There are 5 hidden switches. A switch that is on adds its own fixed numbers to the row, and there is some noise. The rows also spread widely along 6 directions, which tell nothing about the answers.
Known rows, each followed by its switches (1 for on, 0 for off):
[  3  14  -8  17 -23  16   5  -2   2   9  -4  30 -12  -8 -23 -21 -19  -4
  -3  -2   4   1  -7  -1 -30   7  21  -7  22  20 -13  -3   6  -1]  0 1 1 0 0
[ -7   4  -3  -9  24  -7   7   9  -1  16 -31  -9  -8 -21  21  -6   9   6
  14   3  -8  -3 -15  -3 -42  13  13  -8 -19  21 -15   9  22   5]  0 1 1 0 1
[ -4  35 -17  32 -13   8 -12   5  10   1 -18  18   6  28 -13  -5 -42   0
   4   3 -21   6  32 -29 -38  11  33 -28  19   8 -14  23   8   7]  0 0 0 0 1
[-12  -3   5  15  23  -5   1   4  11   5 -41 -11 -10  -8   6 -23   0   1
  24  -8 -15  -2 -10 -21 -36 -16  13 -26 -32   8   2   8  18 -14]  0 1 0 1 0
[ -9  -5   0   5  14 -27 -13  11  17  -8 -19   2  -2   0  36   7  -4   2
  27   3 -16 -14   9  -8 -34  43  -8 -29 -38  11 -20  12  16  15]  0 1 0 0 1
[-16  -2  -4   4  25  -3  14  16  -5  11 -24  -2  -4  10  -2  -9  11  11
 -15  -2   1 -12  -7  -5 -43  20  20  -9   2  27 -23  17  28  18]  0 0 0 1 1
[  6  -2   3   3  -9 -22  -3   7  -4 -14  10  30   4   9   7  13  -5   4
  12  -9   7 -20  15  19 -13  52  -2 -25  -9  19 -28   7  10  17]  0 0 0 1 1
[ 18  24   1   8 -12  -7 -12  -5  -1   2  -3  15   5 -19  21  -3 -16   1
  43  -6 -14   1   0   2 -16  19  14 -28 -19  -3 -11 -13  -7   3]  0 1 1 1 0
[  8   3  -3   3 -16   2 -18  -1   3 -15   7  23 -11 -15  22  -2  -7   0
  13   6   2  -4 -16   3 -19  41  -5 -12  -9   3 -26 -22   2  30]  0 1 0 0 0
[ -4  -3  19   7  30 -22  38  11  -3   7  -5   6  12  19  12  12   6   1
  -9 -23  11 -24  13   1 -15  19   0 -23  -6  22 -16   7  29  -6]  1 0 0 0 0
[ -2  20 -12  17  -5   4 -15  -4  14   2 -17   7  -1   0  20   2 -24  -5
  26   6 -18   6   6 -21 -45  21  18 -27  -5   5 -11   0   2  20]  0 1 1 0 0
[-11  -1  -6  -2  18  -2   4  15   5  17 -30  -9 -14 -20  10 -13  10   6
   3   5  -5  -3 -19  -5 -49  13  17  -5 -12  28 -14  10  25  11]  0 1 1 0 1
[ 10  31 -16  -2  -5   4   7  10 -14   4  -7  20  -1  -4  14  -5 -11  10
   0  11   0   0   9   3 -28  31  28 -17   9  20 -36   3  11  19]  1 1 0 0 1
[  6   1  21  12   8 -16  23   1   8   9 -15   9   5  -9   1  -8  -9  -8
  25 -22  -5 -16   3   1  -8  -5   6 -25 -21   8   6   4  16 -39]  0 1 1 0 0
[  3  30 -21  -8   2  11  -5   6 -16  19 -20  -1  -3 -15  25  -4  -1  14
  11  21  -6   7 -13   5 -54  32  35 -10   7  19 -33  -4  12  39]  0 1 1 1 1

New rows, each followed by its switches (1 for on, 0 for off):
[  9  -1   6 -13   3  -4  -4  12  -6  -1 -14   5 -16 -36  17 -16  11   7
  16   8  -3  -5 -27  15 -19  17  -1  -4 -25  15 -19 -15   9   4]  0 1 0 0 1
[ -3  21 -16  28 -17  13  -5   1   6  -1 -20  31 -13   6 -23 -28 -23   4
   2  -6  -8  -1  15 -16 -40   1  28 -32   9  17 -19  20  15  -1]  1 1 0 1 0
[-12  -7   4   5  23   9  -2   4   5   1 -22  -9 -12  -4  13 -11   7   6
  -3   1  -2  -4 -27 -10 -41  14   1  -2  -8  10 -10 -16  13  25]  0 0 0 0 0
[ -8 -11  14  11  31  -9  20   8   8   7 -19  -5   3  14   9  -2   3  -2
  -6 -14   3 -13  -4 -11 -25  11   2 -12  -6  13  -8   1  19  -1]  0 0 0 0 0
[  7 -10  23  10  -1 -18  -1   2  13 -16  -5  16  -2 -11   4  -7  -8  -6
  31 -21  -7 -15   1  -1  -1   7 -13 -23 -33  -1   3  -9   1 -22]  0 0 0 0 0
[-10  29 -28  19  -2  16 -12   5  -2  14 -23  12  -4  11  -5   1 -14   8
  -5  13 -10   6   7 -16 -68  30  39 -14  23  24 -29  18  11  44]  0 0 1 1 1
[  5  -3  14  -2  13  -2   6  -2   0  11 -34  -6 -16 -48  -4 -33   9   3
  36 -13 -12  -2 -31   2 -21 -32  13 -15 -37  11   6 -10   7 -35]  0 1 1 1 0
[  7  14  -7  -3   4  14 -17  -2 -10   3 -11  -2  -7 -13  19 -13  -2  13
  12   8  -6   7 -26  -4 -37  15  22  -8  -3   0 -20 -28  -3  34]  0 0 0 1 0
[ 10  16   0  -8   1   3  -7   5  -6  12 -29   1 -10 -41  13 -21  -5  10
  31  10 -13   5 -22   4 -28  -1  17  -9 -21  11 -11 -11   2  -4]  0 1 1 0 1
[  6   8   7 -15  26 -23   6  10  -4  15 -27 -18   6 -26  51  11  11   9
  33   9 -11  -7 -12   1 -30  28   6 -21 -41  11 -18  -3  15  12]  0 1 1 0 1
[ -2  10   3 -12  40  -3  -1   8  -2  21 -44 -34  -4 -31  32  -6  16  15
  27   8 -18   4 -25 -11 -50  -5  21  -7 -29  10  -6  -7  10  13]  0 0 1 0 1
[  3   3 -13   8 -17   9 -12  -2   2  -1   5  24 -15  -9   3  -3  -9   1
  -1   7   9  -4 -14   2 -38  40   6  -3  13  20 -28 -12   7  35]  0 1 1 0 0
[  1  11  -4  30 -24   3 -19   0  21  -8 -13  27  -9   6 -16 -18 -37  -5
  16  -8 -16  -2  14 -22 -24   6  10 -28   1   1  -7   7   3 -11]  0 1 0 0 0
[ -3   0  12  -6  36 -23  21  16  -6   8 -20  -9   3   0  28  10  16  11
   6  -4   0 -19   6   1 -28  28   3 -21 -27  19 -20   9  27   8]  1 0 0 0 1
[  3  13   9   1  12 -13  21  10  -4  17 -24   5   6 -12   4  -8  -5  -1
  14  -8  -7 -10   4   5 -20   2  22 -18 -12  19  -6  13  21 -24]  0 1 1 0 1
[  6  15  -5   9 -17   8   1   1   0  -5   9  28   2  10   2  -4 -24  -4
  -2  -1   7  -2   3   1 -16  26  11 -13  16   5 -21 -11   4  11]  0 1 0 0 0
[  8   2   4  -4   3  -4   9   7 -10   1  -6  18 -13 -25   8 -13  11  14
   9  -6  10 -13 -12  16 -17  16   9 -14 -17  15 -25 -10  15   7]  1 1 0 1 0
[ -1   8   1  -8  16   3  -2  11  -2  17 -50  -7 -33 -60  -6 -39  16  18
  34   2 -17   1 -20  -3 -47 -27  29 -18 -46  23  -4  12  20 -18]  1 1 1 1 1
